The same things were measured in two ways. Each way mixes the same 9 hidden numbers, adds some noise and spreads widely along 6 directions of its own, which tell nothing about the thing.
Some things both ways: the first way, then the second way.
[ 25  22 -10 -10  -1  22  26 -13  16   2   3  24 -23  12 -10  14  24  35
 -46 -34]
[-11  12  -5   1 -15 -24   7  -2  -6 -25  21 -26 -17 -15  42  -4]

[-17   4  13 -19  42 -63  31  41  37 -10  10  30   6  32  12  10 -31 -18
   1   0]
[ -8  -9  30  20 -15 -12 -11  18  35  19 -30  11 -14   5   8  75]

[ -6  15   8  -3  14 -31 -20  26  31  14   7  10 -19   6 -12  25   7  20
 -10  -8]
[  7  13  18  38   2  33  -3  31  -8 -28   6 -24   4  -8  -3 -20]

[-18  -7 -20 -10  -3 -15 -25 -19 -35 -18 -30  -4  26 -48  40 -31   8   7
 -31  38]
[ 22 -39 -16   6 -44   5  15  20  13 -16  13  17  11 -24  36 -31]

[ 18   9 -27   6  -3   2  -2   6  10   5  13  -1  15 -51 -31  -1  46  23
  -2 -14]
[  0 -24  24  -8 -13  -6 -11 -17  14  15   3  18   1  -3 -26 -10]

[  1   4  19  -9 -27 -39 -35  15  -4   7  -4  13  -7   4  26   6 -10   6
  -6  39]
[-23 -29  -2  32 -13  -8   7  32   3 -37  14  18  38 -28  12  24]

[  7  18  -2   1  22 -39  13   9  36  47 -17  -7 -17  10   8  38  15  -4
 -34  31]
[ -6 -26  21 -38 -12   8   9  28 -13  -4   1  21  -2  -8  26 -20]

[-25 -21 -10   0  -3 -23  -2  22 -14 -23  -8  -7  39 -31  -1 -34   3  -7
  14  13]
[  1  -8   6 -24  18 -20   0  -7 -18   3  -9  -4 -10  -1 -12 -13]

[  1  -3  51  -4   0 -19   5  39  19  26  29  17 -36  44 -37  21 -13   9
  -9 -34]
[ -7  22   3  32   1  20  -8   0 -11  -4  15   0  -7  10  11   7]

[ 28  15   4 -30 -37   6 -33 -22 -17 -20   8  36   6   4  33   3  -1  41
 -47  -4]
[ -2 -15 -27   9 -26 -20  -5 -26  10   1  15  17 -16  10  30  10]

[-25  18  -3   4  18 -19   5  13  30  -2   4 -18   6 -15 -16  -4 -17  10
  37  22]
[-35  -6  34 -27  30 -26   2  29  -3 -18  -3  -3  34 -18 -37  19]

[ -2  17  10 -15  28 -22  27 -31  22 -15  11  17  10   3   9  -1 -31  14
   9  -9]
[ 19 -16 -24  16 -23  12  56 -33   3   9  13 -29  -4  -7 -21  -7]

[ 12 -19   0  -4 -11 -33  -7   5   8  24 -37  10  -8  24 -13  20  19  28
 -22  -2]
[ 29  24 -16  -8 -21 -36 -18 -35  14   1   3 -39 -13  15   4  -2]

[ 14   5  -9 -14 -29  26 -38 -17  -9   2  27   3   6 -15 -21  10  23  47
 -15 -21]
[  4 -11 -24  26 -36  38  21 -30  -1  10  30 -11 -16 -10   7  -5]

[ 32  23 -14  13 -12  18  16 -15  14  -7   0   3   7 -39  -7   7  41  23
 -20 -15]
[-13 -26  -2  20  17 -27  11   7 -13 -23   6  -2  21 -17 -13  -4]

[  3  23   5 -10   3 -31  -1 -14  31   4  -8   3  -6  16  21  15 -23  12
 -41  13]
[ -9  11 -10  19 -12  -4  14   7  14  -5  13  -2   6   1  21  37]

[-21   4  35 -40  11  -3 -12  10 -19 -16  25  28  -2  22  16 -12 -48  18
  -2  -5]
[ 10 -14  -9  32 -11  24  -5   3   7   3  -5  12  -7   2   4   2]

[-14 -15  -7  21 -28 -10 -59  36   0  27  13 -15  16 -25 -31  11  55  20
  31   9]
[-32  15 -28  -1 -10  11 -58 -18  26 -10  16  32 -15 -18  29   7]

[-10   4  17  13  13  -4   1  25  24 -34  11  20  15  -6 -11   0   3  22
  41 -31]
[ -4 -14  -1 -23   0 -21 -20  -4  14  -4  -3  15   9   0 -17   3]

[-24  16  17  -2  25  36  24 -30  -7  14  17 -11 -21   0   0  -9  -7   6
 -43 -20]
[-29  19 -24  42   3 -16  30  38  -3 -45  19  -1  20 -14  53  40]

[ -1  11 -20  -1  12 -27  -6   0  18   3 -18   6  24 -33   0   0  29  27
  -9   1]
[-10   1   2  34   3  -9 -46   9  23 -23  -1   4   9 -14  -6  14]

[ 15  -4 -15  -2 -27   0 -53   7 -18 -21   7   2  25 -45   3   2  33  21
 -20  -2]
[-26 -36  12   9 -10 -44 -28  10   6  -3   1  66  -7   4  31  28]

[-21 -16   9  -9   5   4  29  13 -11   7  23   4   5  13 -22 -11 -11  -7
  36   5]
[ 22 -17   6   2  -3   3  33 -14   7  36 -16 -26   8   2 -36  18]

[ -6  12  41  -1   8 -14  -7  36  20  -8  37  21 -33  20 -19  17 -23   5
  14 -20]
[ 13   4  12   3   4  14  43   6 -11  -2   4 -19   1   4 -24 -26]

[  6  14  13  15 -11 -22  13  23  34 -54  -3  19   3   0   8  -9 -13   1
 -12 -24]
[  8  19 -24  -1  -2   1  55 -13 -19 -34  16 -58 -13 -30  11 -27]

[ 11  19   1  -2 -37  49   1   3 -10   9  16  -4 -10  -3  -2   2  14  20
 -15  10]
[ 16   6 -29  11  11  31 -14 -17  18  30 -10  -2   5 -11 -10 -19]

[-21   9  -9 -16  31  18  41 -44  -3 -10   5 -11  20 -17   6 -24 -22   6
  -6   0]
[ 25 -17  -6  26  14  10  70  -5 -17   9  -5 -44  17  -5 -37   6]

Other things, the second way, with their names:
(215): [-33  20  -3 -26  57 -35   5  -7  -6  -8 -25 -13  -1  -4 -32  23]
(234): [  0  -2 -30 -15  -6  47  76 -24  -3   5  -5 -31 -17 -36 -14  -3]
(291): [ 22 -47  12  -7 -41  48  -6 -12   4  35   5   2  -2 -23 -15 -20]
(826): [ 14  12 -62 -11   5  36  -3 -41  22  32  -1  18  -3   5 -14 -36]
(13): [  6 -20 -14  -1  -8 -31 -20  -8   9 -12  -7  23  -6   5   3  -4]
(255): [-15 -11  35   9  30 -17 -28  20  -3  10 -21   8  11   5 -35  31]
(570): [ 17 -30 -13 -61   1 -29  59 -32 -20  19   5 -11  17   6 -38 -44]
(694): [ 11  -8 -38 -50 -24  17  83 -34 -23   0  21 -44 -19 -18  -7 -22]
(751): [-19 -10 -23  -9   7 -29 -36   5  47  -4  -7  57  47  -9 -11  12]
(462): [-17 -12  23 -10 -16  21  29  11 -15   3  38  40   0   9  22 -16]
(823): [ 20   7 -10 -14 -31 -20 -65 -26  34  20  17  32  -7  22  24 -20]
(490): [  1  -3  -6  10  -2 -18  -8  -3  13   5   0  10   7   3  -3  15]
(559): [-10  15 -11  -6  17   0  25 -19 -10  -1  12 -25 -10  -5  -6 -10]
(758): [ 24  20 -32  27  16   8  11  -3 -28  -6  -5 -26 -16  31   8  -9]
(159): [-17  27 -27  22  17 -34  -2 -26  -4 -27  12 -17 -15  -1  23   0]
(294): [-11   6   9  32  20  22 -45   6  15  28 -22  30 -21  18   5  27]
(899): [ 14 -30  44  18  19 -13 -31  24  -1  13 -15  27  30  20 -45  -7]
(728): [  8  45 -32  32   2  -3 -16 -15  12 -14  14 -32   7   2  18   4]
(887): [-16   3  24   8  34 -32 -10   6 -17   3  -1 -13  -1   3  -5  11]
(173): [  7  -6  -8 -19  11  -3  28 -22 -16  16   1 -25  -4  -3 -23 -19]
(411): [  8  -6  29  15 -20   3 -12  14  10  -1   0 -21  -4  -5  -2  12]
(868): [ -6  19  12 -14  37  -4 -24  33 -20 -14 -15  10 -10  13  10 -21]
(645): [  3 -30  38 -40  29 -53  -7  22   3  15 -41  36   9  23 -27  -3]
(951): [ -9 -24  22  -5 -22   0   2  18  -3   5  14  11  13  -6  12   8]
(136): [ 23 -17  16   6 -27   5  15  19   5  16  -3  -8  -8  18   3  21]
(639): [  6 -11  38 -39 -22 -25   7 -12  33  31  -3  11   5  11 -30   1]
(943): [-13 -34  44 -45 -32 -23   0 -14  35  40   7  41   3 -11 -12  17]
(24): [ -9 -14  23  14  22  -8 -45  15  12  24 -14  37  13  14 -23  24]
(712): [  3 -19  -6  12  -4  22  21  -1 -28  -2   4 -15 -23  -7  12  -7]
(408): [-13 -36 -19  20   2  14   6  -5 -15 -21   7  -6  14 -28 -22  -3]
(594): [ -4  -6 -20  32  -8   8 -17 -29   5 -17  12  -6 -21 -41  18 -33]
(942): [ -8 -18 -17  -7  10  14  24 -21 -40   5  13 -18 -21  -7  13 -15]
(420): [ -6   4 -37  18  14   9  32  -9  31 -16 -14   4   4 -27  -8 -17]
(126): [-12  -2  -6  51  27  55 -38  15  -6  -9 -21   7 -28  -7  -4 -11]
(461): [-10 -10 -15 -17  17  -9  17  -8 -33 -15  17 -11   2 -18   5 -33]
(987): [ -6  12 -35  45 -12  36  13  24 -24 -23  27  12 -11  -5  79 -14]
(550): [  5  -6  25 -29  11 -22  12   4  -3  24 -13  -2  -9  31 -10   6]
(175): [ 25 -14  47  28  24  12  74  51 -39  13 -25 -53  17  21 -43  43]
(363): [ -2  -1 -16 -23   6 -23  52 -24 -10 -11  -6 -45  -3 -19 -23   9]
(185): [ 14 -28  -3  12 -27  24 -12   1   8  21   7  10  -1   1   2  13]
(299): [ 17  -4  -7  52 -16  36  35 -12   5 -15  10 -34   0 -29 -17 -19]
(438): [-12  29  -4   5 -11   0  -5  -6  46  10  -9   2  -7  -9  14  49]
(805): [  8  49 -45  32  31  26 -27 -31   0   8  -7 -51 -30 -22  16  -6]
(558): [  1  -3 -26  18  -7  11  11 -22 -26   2  29 -12  -6  -3  20  -8]
(732): [  0 -27 -20   1  -6  -5  73   3  -8 -28  -3 -36  27 -29 -22   6]
(443): [-18 -59   8   2 -38  23 -20  18  16   3   0  56  -1 -28  20  12]
(966): [-12   9   2  18  26   2  12   6   4  -1  -4  22  11   8 -15  -1]
(205): [-44  13  -7 -11  15  21 -71 -15  15  -2  19  49  -1 -18   8 -19]
(849): [ 18 -10  33  31   0  -9 -28  10 -15  -1  12  -7   7  20  -9 -15]
(717): [ 10  11 -12 -38  24  13  44  -6 -15  17   0  -5   0  25 -20 -36]
(1041): [ 12  -8 -21  50   9  22  32   0 -30  -9  13 -26   7  -9  -7  -8]
(419): [-16  28 -10  -7  52  39 -30  -1 -17  24 -10   2 -15   5  -4 -20]
(1048): [  4 -20  -9 -11  -5  -1  -4   3 -21   7   2   4 -19  13  30  -3]
(1002): [ 12  18  -3 -29   5 -15  -3 -29  12  26  -3   3  -9  39 -25  -5]
(352): [ -1 -21 -23 -19  12  18  57 -20 -26   1  -9 -47 -14 -36 -17 -15]
(737): [ -1  10   4 -51   5 -13 -27  -4 -11   8  15  26  -7  33  13 -40]
(777): [ 26  19   8  11  12   5   3  26  23  19 -20 -11  11  21  -5   9]
(766): [-29  28  19   5   7 -20  19  10   2 -22  18 -16  14  -7   0  33]
(666): [-14 -21 -19   6   0   6 -16  -1  16   3  -6  34   5 -17  11   6]
(71): [ -4  20  -2  12  -1  15  18  -7  -9  -8  25 -24  -6  -5   6   3]
(1038): [ 21  13   8  32   2  38  15  -7   3  34  14  -3  23  26 -31  -8]
(654): [ -5  -7  -6 -12  -7 -20 -20 -18   8   0   8  12  -8   6   3  -4]
(562): [ -1   8  -8  -4  -1  -9  -4  -3 -10 -13  -4 -10 -19  -8  26  -5]
(2): [-20 -26  -7  30   7  18  60 -13   5   0   1 -14  22 -27 -41  17]
(1027): [-26 -35  -3  -4  -9   3 -44  13  42   2  -4  74  25  -8  -5   7]
(417): [-25   9   4 -63  13 -42  21  19 -31 -22  10  -8 -14   3  44  -3]
(66): [  9  -1 -18 -28  -7  35  59 -28  12  10 -10 -21   1  -9 -50 -18]
(774): [  1 -12   2  17 -15 -15 -19 -15  38  13 -11   2   8 -15 -21  22]
(689): [ 26  -5  -7   4  20 -18   1 -41   1  24 -26 -37 -21  -1 -41   1]
(469): [  2  -1  11  19  15  -2  15  22  14  -2 -15  14  18  21 -24   8]
(434): [-15  -6 -20  -4 -11  12 -28 -13   4  12   4   9 -15 -19  32  21]
(589): [ -4   0   5  -9 -20 -19  11   9  20 -11   6   0  -2  -9  35  16]
(696): [  9  -7  -1   2   4  32 -32   1  -2  10   4   3   4  -6 -19 -18]
(57): [  6  -1 -16  14  -4  -2  42  -9  15  20 -22 -22  -6   5 -16  58]
(723): [ -4 -20  29 -51  -4 -29   7  10  -7  22  -3  29  -7  31   4   1]
(257): [  6 -17   1  -3  16 -17  -1  18  -6  -3  -8  16   1  12  11 -22]
(476): [-23   9   8 -22 -11 -36  -4   9   9 -23  13  14  -9  -1  40  10]
(824): [ 21  54 -23 -31 -39   2   0 -34  34  23  11 -41 -42   1  45  15]
(27): [ -4  -3  45 -19  -3 -55  11  28  28 -10  -5  18  38  22 -31  19]
(380): [ 16  -8  -5  43  14 -30 -28 -24  -4 -19   3  -6   0   6 -32 -39]
(388): [ 11  15  -9   8  12  22   8 -20  -1  20  12   6   1  37 -29 -25]
(716): [ 50 -26  14   1 -18   3  -1   6   8  33  -9 -18  20  22 -39 -11]
(193): [ 10  41  -3 -50  34   5  32 -21 -44   0  21 -59  -9  13 -18 -54]
(720): [-17 -18   1  29  -5  23  -1  20   3   5  -9   2  -1 -19  12  54]
(174): [  7   5   6  17  -1  13  43   5   3 -14  -1 -51  21 -19 -37  23]
(482): [  0  11   6 -10   9  10  34  -3 -18 -14  33 -20  17   0 -17 -42]
(771): [ -6   8 -25  -1  14   5  22 -22  -6  15  12   5   0  -2   7 -25]
(1005): [ 14 -15  24 -36  -6 -12  60   9   4   3  -6 -46  25  -8 -37   3]
(262): [  0  -9  -2 -10   4  19 -21  17  20  11 -18   6  22 -16 -27  17]
(456): [ -2 -39 -23  -9 -44   4  -8 -21  30   8  10  26 -11 -28  20   5]
(153): [ 17   9 -34  32 -21  31   4 -15  29  -5   4 -30  -1 -30  -2   0]
(583): [  2 -20  -8 -31 -12   6  28   0  -5   3  -2 -11  -4 -28  12   1]
(356): [ 17 -19  19  13  25   2   5  25 -17  26 -15  14  17  26 -21  -4]
(614): [  4  12  -7  -7 -14   5  -1 -26   9  12  18   6 -14  13   5 -18]
(828): [  4  -8  25 -32  20 -36  19   6   4   9 -24   4   5  13 -28  -8]
(279): [ 16  16 -10   8  14   1  12   7   2  13   4  -9  17  18 -11   3]
(478): [ -2   8 -29 -35 -27   6 -11 -23  15  18   8  18 -47  -3  67  -9]
(1026): [-15 -13  -2  22   0 -32  22  32  10 -24   3  -4  32  -8   9  36]

Some of these things the first way, each followed by its name:
[-17  -1   6 -14  -4   5 -27   7 -27   2  14   2  -5  -8  15  -1  -3   6
   1  27]	(257)
[-28  15  28 -23  21   7 -18   7 -26  38  31  -5 -30  -6   8  10 -22  -1
  27  49]	(420)
[-19 -12  -2  11  26 -19  11   7   9 -13  13  10  29 -18  -8  -3  14   2
  56  -3]	(456)
[ 12  -1  11  21 -33  51  -2   4 -14  -4  26   0  -6 -18 -29   3  37  21
  28 -23]	(570)
[  3  18  14  -3  20   5  20  27   8 -16  11  17  -5  -8  11   6   0  -4
  -2  -8]	(645)
[  0  -6  12 -22 -40  38  -4 -18 -37 -12  20  12   8   8  -5 -29  -9  31
 -28 -19]	(558)
[ 11  25 -38  10 -24 -11 -19   3  34 -14 -11  -1  12 -21  14  12  29  23
 -20  21]	(1005)
[  1 -13   7  24 -27   1  15  37  14 -36  37  25  28   8 -17  -9  26  -5
  36 -37]	(942)
[ -2   6  32  17   3  19  -7  56  21  23  31   8 -39  30 -29  39  27   6
   8 -27]	(868)
[-14   6   3  -4  24 -10  56  -1  15 -35   0  22  33  -4  11 -35 -13   3
   2 -25]	(363)
[-13   2  -6 -17  -3  14 -52  40 -13  27  47   9  14 -13 -16  15  41  23
  15   4]	(126)
[-16 -16   7 -28  -9  -4 -28   0 -33  25   9  11   2  -3  -9  -8   5  28
   6  14]	(654)
[-17 -11   4  17  40  -7  29  16   8  10   7 -13  10 -37 -42  -5  22  -2
  44 -20]	(899)
[-39 -22 -23  -3 -22 -21 -26  20  -1 -36  -7  -1  21   3   3 -30  -3   5
 -12   6]	(824)
[ 26  21  11   4   9  -2  12  -2  35  23   6  17   0   9 -10  37  22  37
  13 -18]	(408)
[  7  24  20   0  -6 -11  15  25  41 -29  -1  21   6  19   3   3 -22  24
  -1 -21]	(696)
[  7  21  15 -16 -31  -4 -57 -12  -1  19  15  -5 -10  -9   4  14  -9  34
 -36  17]	(388)
[-32  -8 -15 -16  25  16  10  -2  -5  12  26 -13  14   3 -17  -4   6   1
  -7  -9]	(175)
[ -6   3  17  -1   3 -33 -48  19   5  43  14  -2 -40  -3 -21  34   9  17
  12  28]	(27)
[ 13  11  13   7 -38  16 -38  32  -4   7  24   5  -9  -5   0  21  21  14
   4  13]	(666)
[ 19  15  33  20 -33  -5 -15  38  32 -11  20  26 -29  32  -6  28  12  18
  -7 -28]	(737)
[ 13  11  20   2   3   1 -21  25  18  36  24  12 -51  25 -25  52  26  24
  -1 -14]	(476)
[-10 -14  19  22   0 -17   9  57  21 -37  15  29  11  11  -7  -3  15  -8
  22 -39]	(562)
[-22   4  14  19   2  10   6  43  20 -13  49  -1   9  -3 -21  -1   9 -12
  41 -17]	(234)
[-24  -8  11  -4 -16 -24 -44  43   1  27  17 -10 -15  10 -12  15   2  -1
   5  31]	(438)
[-14  17   3  12  28   3  11  -6  10  32  20 -24  -3 -39 -20   3  22  -5
  -6   4]	(966)
[ 23  20  19  -5  -7  19  26   2  10  -7  24  33 -19  12  -6   7   9  22
 -24 -38]	(159)
[-13  10 -31  -7  -1  20   0 -22  -1   7 -11 -10  13 -12  15  -8  26  18
 -53   7]	(417)
[ -2  23  30   8   4 -40  13   4  38   5   9   7 -30  17  -6  14 -30   4
   9   8]	(482)
[ -6  -6  -9  -1 -34  40 -48   5 -20  22  37 -21  -9 -18 -39  10  33  29
  13   3]	(559)
[  5  32  10   2 -11  22 -41  14   8  -3  37  14  -2 -24   7  19  22  38
  21   1]	(1027)
[-28  -6   5  -2  19 -24   3   3  10  38   9 -21 -17  -1 -42   1  -5   5
   5   8]	(766)
[ -4  38  10 -16  28   9 -11 -18  15  14  18   3 -13 -10  14  19  -8  25
 -31   1]	(469)
[-14  12 -12   2 -19 -23   5  -9  25 -17 -23 -13  13   4   5 -18 -21  14
 -21  18]	(193)
[ -9  -4  34 -10  23 -11  22  18  -4 -24   7  38   6   7   6 -12 -14  10
  15 -31]	(13)
[-16  -8   7 -34   3 -61 -12  30   5  -4 -11  25  -1  21   7  -6 -37   8
  -5  25]	(411)
[-12  13   3 -16  -2  -7  -4   5  12   0   6   6  -2   5  -8  -3 -14  27
  -7  -1]	(174)
[  6  29   4  -7 -18   1 -13  39  25 -52  39  30  23  -2  17  -6  -2  11
 -14 -26]	(294)
[ -7 -12   7  24 -10  12   6  12   7  21   8   0 -17  11 -31  10  40  15
   7 -26]	(728)
[-11  -1   1 -10  -2 -26 -19  -7  -1 -10 -12  -7  15 -14   9  -7 -21  11
  -5  23]	(490)
[  3  24   0  -2  -9   9   2  24   6 -45  12  18  10 -24  19 -15  -1   5
 -19 -11]	(828)
[  5   5   6  -1 -11   4  40  19  22  13  -4   4 -12  38 -10  12  -2   3
  -8   4]	(805)
[-22  -1  10  -8 -11 -24 -33   9  -2 -13  13  10  14  -1   9 -12 -14  14
   7  10]	(1002)
[  6  17  14 -28  12  25  14  -1   3  34  30  18 -36  36 -13  28  -3  26
 -19 -11]	(550)
[  1   1  14   4 -24  39  -1   3 -10 -47  32  11  11 -11 -13 -21  -2  17
   4 -40]	(1041)
[-33  -5  -6 -34  15 -11  -6 -21 -16 -15   5  10  38  -3  21 -28 -27  22
   3  12]	(185)
[ -1 -11  15 -22  -9  -4  -3  16 -16 -28  12  30  -5   6 -19 -20 -17  26
  -5 -32]	(849)
[ -1  26  16  14  -8  -3  22  41  39 -17  25  15   4  13   2   6  -3   0
  23  -5]	(215)
[-20  -5  27  -6  23 -26  25  28   7  14  15  23 -29  31  -6   6 -13 -11
   6  -2]	(589)
